All groups share one centre, and each spreads out both ways along 11 directions, with some noise.
(in the rows, 128 means zero)
Known rows, each followed by its group:
[127 131 170 170 151 100 158 142 169  83 110  91 150  80 164 107 116 111] : q_770
[122 146 122 179 128 134 132 124 128 112 136 122 158 175 153 100 114  93] : q_770
[155 162  95 122 135  30 145 151 119 132  69 102  99  68 165 157  76 132] : q_238
[193  86 125 116 144 148 125  12 157 140  60  69 106 135 115 153  80 124] : q_523
[144 133 152 138 145 126 150 137 147 109 114 111 158  94 130 130 118 137] : q_836
[145 133 126 109 122 145 138 116 164 106  98 124 131 140 117 131  88  98] : q_523
[125 132 107 151  77  83 123 127 159 128 121 193 128 143  99 111 101 134] : q_836
[139  71 134 162 154  87 138 140 149  98 150  94 150 190 131 160 129  95] : q_238
[203 144 160 112 146 124 133 118  93  95 125 129 158 177 144 114 121 120] : q_114
[149 122 134 105 106 161 153 153 125  58  74 141 118  65 179 153 114 150] : q_523
[154 106 103 141 140  68 145  84 141 101  86 114 116 110 145 126  84 150] : q_306
[174 186 164 137 140 159 105 147 149 102  80  54 161 175 103 108 123  64] : q_114
[143 109 114  94 108 101 152 116 178 160 112 150 108 121 117 192  66 120] : q_114
[123 157 116 129 147 138 157 112 202  84  68 120 117  90 129 116  77 136] : q_523
[170 116 125 159 128  86 141 151 145 124 109 151 159 131 104 171 102 128] : q_238
[ 91 123 123 134 163 130 152 138 150 104 159 144 140 122 133 113 146 184] : q_306
[162 124 154 184 132 207 110  63 149 206 113 130 127 146 104 170 143 122] : q_523
[123 109 114 171 128 166 133 111 153 120 103 114 152 120 121 155 130 165] : q_770
[126 126 151 146 156 115 143 133 159 124 129  72 156 117 132 134 131 141] : q_114
[153 107 176 168 155 110 140 163 164 121 121  91 179  99 103 165 148 143] : q_770
[131 131 145 112 151 133 177 161 139 142 147 128 133 112 191 200 113 154] : q_836
[164 169 128  79 110  89 113 135 108 136 109 158 120 123  96 101 112 131] : q_306
[117 126 155  98 109 118 156 146 161 100 153 127 165 137 138 117 104 138] : q_238
[123 135 129 136 138 129 134 126 129 142 142 145 140 124 118 121 127 132] : q_306
[140 149 105 117 121 125 144 135 172 104  77 101 120 135 138 159  81 122] : q_238
[170 115 126 120 153  95 142 128 104 104 131 110 164 159 135 142 118 151] : q_381
[ 96 141 124 133 158 114 137 128 119  90 138 115 108 111 168  83 149 154] : q_238
[151 131 124 119 149 115 147 107 144 127 112 150 135 109 107 126  99 145] : q_381
[125 145 176 163  97 143 155 150 191 108 107  81 192  92 151 132  98 117] : q_836
[102 100 166 182 138  83 142 158 137 130 177 151 221  66  66  83 150 154] : q_770
[101 109 162 130 112 112 151 149 161  98 138 117 171  67 132 108 124 148] : q_381
[178 156 168 123 106 102 154 128 185 100  98 188 145 109 108 110  80 126] : q_770
[164  84 151  98 102 103 119 124 100 104 103 155  87  74 134 131 131 104] : q_114
[128  98 122  65  86 104 156 139 166 150 113 113 148  84 109 184  60 127] : q_238
[ 79 161 153 170 153 139 140 120 151  99 147 158 164  63  94   4 126  96] : q_836
[182 131 143 149  99  81  89 114 130  68  82  57 161 194 105  83 135 125] : q_836
[126 117 122 167 142 163 119 122 144 134  89 100 139  80  94 145 138 129] : q_114
[121 113 136 144 162  79 127 129  70 137 168 107 121 127 175 110 155 117] : q_836
[107  85 126  82 115 132 139 132 140 116 133 119 144  80  94 129 114 136] : q_523
[140 174 133  77 116  86 147 143 115  97 142 136 161 150 148  76  88 132] : q_381
[167 123 122 126 147  25 132 130 109 148  90  71 113  76 150 159 105 145] : q_238
[ 93 108 162  55 162  93 192 103 228  47 136 113  95  93 173  85  78 153] : q_381
[133 157 139 123 138 118 133 124 131 117 126 129 124 126 138  95 119 117] : q_238
[143 148 184  91 125  97 147 156 144 126 159 144 137 125 148 118 132 136] : q_770
[133 138 144  93 167 165 187 134 135  96 131 159  99  89 217 166 110 165] : q_381
[153 160 150 170 172 159 123  90 102 133  98 124  85  97 171 100 142  90] : q_770
[ 87 127  88 158 124 121 156 134 152 113 106 134 157  55 123 118  82 131] : q_770
[111  95 128 169 166 193 130 102 127 198 154 132 147 102  78 158 134  82] : q_836
[116  97 145 139 165 130 129 150 148 103 157  95 171 147  82 123 157 135] : q_306
[141  65 133 107 149  74 155  63 103 134 152 103 116 117 171 115  75  75] : q_306
[ 85 156 105 115 160  85 150 148 133 122 132 100 129  81 139 102 114 155] : q_523
[123 155 144 119 141 144 143 125 143 103 115 105 153  98 137  97 120 146] : q_114
[141 106 131  86 112 118 152  93 147 137 118 125 118 100 151 146  85 147] : q_306
[104 117 110 151 200  55 144 125  96 118 141 110 121  60 138  88 140 153] : q_523
[104 129 164 130 135 118 130 133 120 121 179 118 168 134 128  75 157 147] : q_770
[187 128  84 131 216 151 150 137 124 100  87 141 102 168 116 193  86  61] : q_306
[ 96 119  90 141 113 148 138 133 158 134 112 132 189  83  59 133 100 169] : q_770
[139  98 137 149 112 155 130 154 154 152 103 167 128  66  86 191 130 120] : q_381
[110 164 148 130 127 173 138 166 187 115 102  86 192  90  79 128 128 164] : q_770
[117 127 144 112 148 149 147 102 110 132 160  97 150 129 172 119 135 165] : q_381
[134 114 162 106 144 115 135 135 165 118 127  48 140 136 135 155 142 157] : q_114
[146 124  92 137 174 154 106  95 126 125 109 120 116 172  72 116 125  98] : q_836
[ 95 113 141 128 124 125 147 114 146 135 164 143 148 103 132 110 129 167] : q_306
[ 99  89 136 117 111 112 148 136 143 129 156 102 126 123 179 173 144 190] : q_836
[128  97 127  57  98 110 123 123  93 182 168  88 152 152 120 156 104 107] : q_238
[168 209 121 127 135  83 106 120  89 166 134 172 114 181 125  95 149 182] : q_381
[ 94 125 135 128 171 159 150 143 130  95 129  73 116  99 193 144 160 169] : q_306
[125  65 165 168 158  76 152 111 191 166 134  66 156  68 100 161 103  95] : q_114
[142 142 104 118 129 120 137 180  91  82  87  96 139  95 168 162 125 153] : q_381
[112 173 120 141 129  67 139 145  83 136 117  89 147  61 173  79  99  98] : q_238
[117  75 121 160 167 126 145 153 146  72 113 117 137  78 121 155 151 161] : q_523
[109 102  85  94 133 134 123 117 144 158 116 122 138 100  37 128  78  72] : q_523
[146 122 159 144 137 131 131  97 102 140 140 146 125 102 150 103 135 119] : q_523
[167 133 112 123 108 127 140 144 160 107 106 142 154 184 119 186 111 185] : q_770
[182 149 112 156 122 133 144 131 105  68  89 177 139 158 167 127  96 111] : q_114
[ 87 106  84 106 129 175 112 116 103 128 135  96 100 146 152 152 163 180] : q_114
[127 141 134 120 126 141 133 132 139 118 114  97 129 120 152 138 128 148] : q_306
[102 132 144 162 135 100 135 137 154 155 159  83 184 135 109 113 125 123] : q_523
[124 109 153  68 105 126 138 114 128 109 129 150 124  69 120  97 120 153] : q_114
[ 69  98 124 108  82 141 143 115 173  63 128  84 147 120 146  75  88  94] : q_114
[112  92 141  84 115  96 118 148 129 119 149 103 114 125 117 131 143 122] : q_381
[131 152 150 119 163 169 162 144 171  91 113  95 151 116 153 145 118 152] : q_836
[150  97  93 133 133  66 113 102 145  84  96 150 124 134  63  96 115 160] : q_836
[112 111 150 153 122 133 162 106 150 118 140  78 142 129 215 140  98 109] : q_306
[161 145 109 120 130  94 129 135 111 141 101 140 124 118 122 151 113 150] : q_238
[135 151 108 124 168 156 161  71 164 116  86 106 130 104 144 119  74 147] : q_381
[116 122 153 156 123 128 125 107 133 141 144  80 191 119 100  76 101  61] : q_238
[150 104 122  94 112 126 131 116  95 112 101  88 133  99 152 142 100 114] : q_523
[209 122 147  79 167 168 114 115  95 162 119  80 141 191 104 196 139 124] : q_836
[191 109 127  62 201  81 125 135  58 112 128 127  96 131 104 121 114  56] : q_306
[123 171 128 154 120 111  86 111  82 183 160  99 149 184 109  70 147  86] : q_381

New rows. What belongs after each?
[127  75 152 151 151  70 142  78 175 145 140  60 183 106  92 119 119 176] : q_523
[118 169 131 125 117 143 138 154 146 157 127 142 143 107 128 152 130 170] : q_523
[130 153 144 120 156 135 150 163 128 102 138 134 134 124 155 128 129 123] : q_306
[123 108 131  92 157 116 140 122 117 129 156 140 127 109 110 113 127 131] : q_306
[173 112 157 120  84 145 132 160 133 137 119 141 169 133 126 205 144 194] : q_523
[185 164 130  99 172  84 121 157 117  93  95  60 136 180 120 135 113 103] : q_770
[118 138 127 104 113 160 126 116 128 142 124  92 145 125 132 130 122 151] : q_381
[166  98 168 105  99 115 137 130 159  64 112 112 174 148 110 114 108 130] : q_114
[ 94 101 125 132 125 168 132 111 160 108 125  72 159 122 120 121 123 135] : q_238
[132 150 136 114 145 144 140 138 154  96 124 107 106 166 176 150 143 170] : q_523
[109 146 129  93 124 120 145 160 166 114 141 140 139 133 112 129 119 157] : q_523
[145 164  77 115 147 214 103  93 129 157  53  93 104 122  85 160 110 120] : q_770
[121 129 124 133 129 113 144 151 164 110 114 119 160 106 103 132 103 129] : q_523
[138 105 127 183 172 106 138 151 128  93 140  63 153 186 186 179 169 187] : q_114
[147  82 158 137 123 170 145 141 114  51 107 185 116  66 153 127 140 117] : q_523
[113 204  91 111 169  67 138 149 143 155 137 123 123 160 112 107  95 131] : q_523
[182 133 178 132  91 154 119  51 110 205 126 152 142 117 121 119 107 108] : q_523
[114 117  63  62 116 155 127 160 169 133  90 104 132 129  49 195  78 119] : q_523
[120 154 118 120 136 135 152 170 153  56 103 112 121 132 168 131 114 122] : q_523
[135 144 128 128 129 138 129 117 136 133 119 110 141 136 126 127 113 128] : q_381
[ 94 105 113 116 165 135 144  77 182 129 104  82 114  73 105 116 108 160] : q_523
[161 179 141 103 140  95 128 157  99 118 134 137 103 166 179 127 132 116] : q_114
[131 131 107 155 143 108 130 105 104  87 121 138 144 139 141  84 127 162] : q_770
[147 142 116 146 140 143 126  99 141 106  84 126 140 108 101 105 110 137] : q_770
[102 138 134 146 159 136 130 150 134 156 166 151 128 135 113 133 166 148] : q_523
[161 112 109 130 149  62 150 135 122 108 101 148 121  90 136 149  97 144] : q_770
[ 97 109 146 175 181 210 119  59 156 170 144 141  90 114 100 106 163  97] : q_523
[152 121 148 110 102 116 129 131 147 129 131 121 154 156 119 147 117 142] : q_836
[153  90 142 108 135 123 131 139 115  99 152  40 163 217 167 172 142 137] : q_381
[147 124 130 141 135 122 134 100 134 115 113 116 119 149 152 123 104  99] : q_770
[160 151 106 193 164 106 121 133 102 171 111 121 146 140 111 157 123  99] : q_523
[162 140 153  73 139 101 127 121 147 131 105 123 149  76  39  91  96 113] : q_770
[165 135 154  86 117  78 154 141 155 145 149 191 160 118  86 134 103 179] : q_114
[ 82 117  98 137 133 154 146 156 148  67 147 106 139 185 166 128 122 115] : q_238
[145  99 147 152 159 125 157 146 173  91 138 180 118 143 132 164 136 141] : q_238
[120 153 117  93 121 122 123 146  98 166 152 146 131 139 111 120 118  98] : q_523
[143  97 130 185 163 134 115  68 107  82 117  89 140 150 143  82 160 163] : q_770
[107  93 128 128  99 119 107 133 123 132 120 144 107  71  95 108 135  89] : q_114
[ 93  99 128 177 192 133 132 101 190 147 150  98 137 125  78 128 155 153] : q_523
[115 152 170 161 144 137 144 115 176 138 145 120 141 127 152 116 149 174] : q_523
[179 150 161 120 184  97 132 120  73 166 139 122 103 112 159 133 139 101] : q_114
[ 87  76 125 111 118  77 169 131 181 108 150 110 142  96 149 143  89 152] : q_836
[170 138 157 134 140 103 135 123 112 122 134 165 114 142 157 123 140 139] : q_770
[109 128 137 118 139 108 134 152  82 115 152 114 130  96 162 107 142 115] : q_381
[151 105 131 135 204 146 125  99 139  92 120 103 155 137  58  96 141 130] : q_836
[ 82 174 128 178 161 112 134 126 163 116  92 129  74  40 158  76 141 139] : q_381
[166 153 143  86  85  90 121 166 127 149 166 140 181 226  95 137  94  85] : q_523
[131 121 148 137 150  87 162 125 157 134 133 111 140  96 153 142 100 132] : q_114
[104 111 117 109 159 123 140  96 150 125 123 133 112  69  98  92 109 130] : q_523
[135 119 154 125 111 155 127 120 142 141 141 111 150 154 126 141 130 118] : q_523
[106 107 109 153 212 122 136  66 184 139 128 125  99 113  68  94 121 123] : q_523
[128 154 130 174 157 138 127  77  88 157 152  82 190 157 138  71 122 114] : q_381
[114  69 109 117  70  96 121 113 148 159 135 117 118 144 129 186 120 167] : q_836
[124  88 105 134  87 118 113 100 170 154 129 125 142 178  69 142  88  85] : q_836
[120 129  89 135 154 134 141 159 139 145  87  88 137  71 109 189 105 126] : q_770
[ 96 139 128 116 133 124 149 128 123 130 139 173 131  46 130  93 129 175] : q_114
[120 132 129 137 148 125 141 125 143 139 127 104 134 109 136 136 121 134] : q_114
[153  79 144  96 141 124 147 144  71 141 171 159 153 105 135 167 141 147] : q_381
[165  68 175 144  99 189 126  94 112 136 119 161 139  74 127 153 149 133] : q_523
[148 111 175 125 151  69 170 152 139 111 150 133 182  78 133 123 105 134] : q_836
[158 115 139  89 177 146 180 134 128 110 128 186  86  93 184 191 118 164] : q_381
[124 149 120 128 138 164 123 152  76 139 136 154 103 122 154 132 146  88] : q_523
[117  81 124 135 130 163 127 150 123  93 111  73 142 110 144 170 141 121] : q_523
[123 134  95 123 120 140 153 158 145 160 108 147 116  93 141 211  97 139] : q_770
[184 159 144 115 156 104 134 131 115 118  92 168 110  83 117 126 135 169] : q_770
[140 125 105 129 135 126 134 133 135 133 106 110 132 134 124 166 103 119] : q_770
[182 138 130 109 155  86 173 169 200  46  69 157  88 135 163 192  95 163] : q_381
[148 184 168 117  92 114 142 127 139 143 129 108 160 149 179 119 106 149] : q_523
[141 147 148 107 141 112 118 106 132  99 129  85 135 169 130  79 144 156] : q_238
[148 156 184 166 112 150 111  93 116 241 190 189 161 154  92 110 153 109] : q_523
[115 149 155 166 116 108 122 139 113 134 157 105 178 129 138  87 154 148] : q_381
[141 135 154 153 138 106 151 143 159  77 120 109 149 137 166 123 127 147] : q_523
[129 147 129 147 155 121 138 147 139 122 130 130 131 137 139 141 141 152] : q_523
[ 98 117  77  93 179  79 131 129  92 139 130  78 111  86 117 126 119 143] : q_523
[150 157 117 136 162 135 128 140 139 115  72  83 138 101 104 139 111 119] : q_770
[167 153 149 128 131 105 160 139 183  85  66 136 122  81 145 139  84 136] : q_770
[142 182 230  47 122 158 118 133 175 120 147 105 173 117  61  46 157 156] : q_770
[136  86 153  69 134 105 147 109 190 102 146 136 107 149 107 136 116 154] : q_238
[136 156 168 108 113 113 150 141 153  68  77  80 150  36 173  99 122 193] : q_836
[125  81 121 101 132 213 111  81 122 170 122 120  96 113  98 166 144 118] : q_523
[177  83 173 129 123 131 137  96  63  78 118 169 112  69 184  94 132  98] : q_523
[142 119 134 113 109 187 127 140 130 126 119 190 121 117  95 145 120  87] : q_523
[111  78 128 156  62  47  85  88 100 146 130  73 138 119 117  69 125  87] : q_836
[ 68  97 124 129 159 165 125  81 173 181 149  75 130 100  79 122 140 144] : q_523
[109 122  78 128 182 136 137 126 117 108  81  78  90  72 151 159 129 160] : q_523
[134 105 135 172 138  99 153 123 146  91 115 106 146 119 166 130  95  90] : q_114
[126 126 135 119 138 112 134 139 109 119 139 116 128 114 152 128 145 159] : q_381
[133 136 176 175 119 111 163 144 184  91 113 141 202  58 113  96 106 150] : q_238
[148 119 139 131 136  35 143 100 134  59  63  39 123  57 177  66  68  78] : q_306
[163 140 163  78 139 129 121 111 116 147 132 137 113 124 106 116 142 140] : q_770
[137 104 104 189 114 113 107 110 121 177 131 159 136 151  80 142 119  74] : q_836
[129 118 122 109 121 111 114 143 110 135 128 112 118 132 112 132 124  90] : q_381
[154 113 136 161 156 185 109  67 105 145 113 108 101 156 142 123 129  46] : q_523
[154 181 132 103 141 138 158 150 155 116  97 139  86 143 188 167  86  92] : q_238
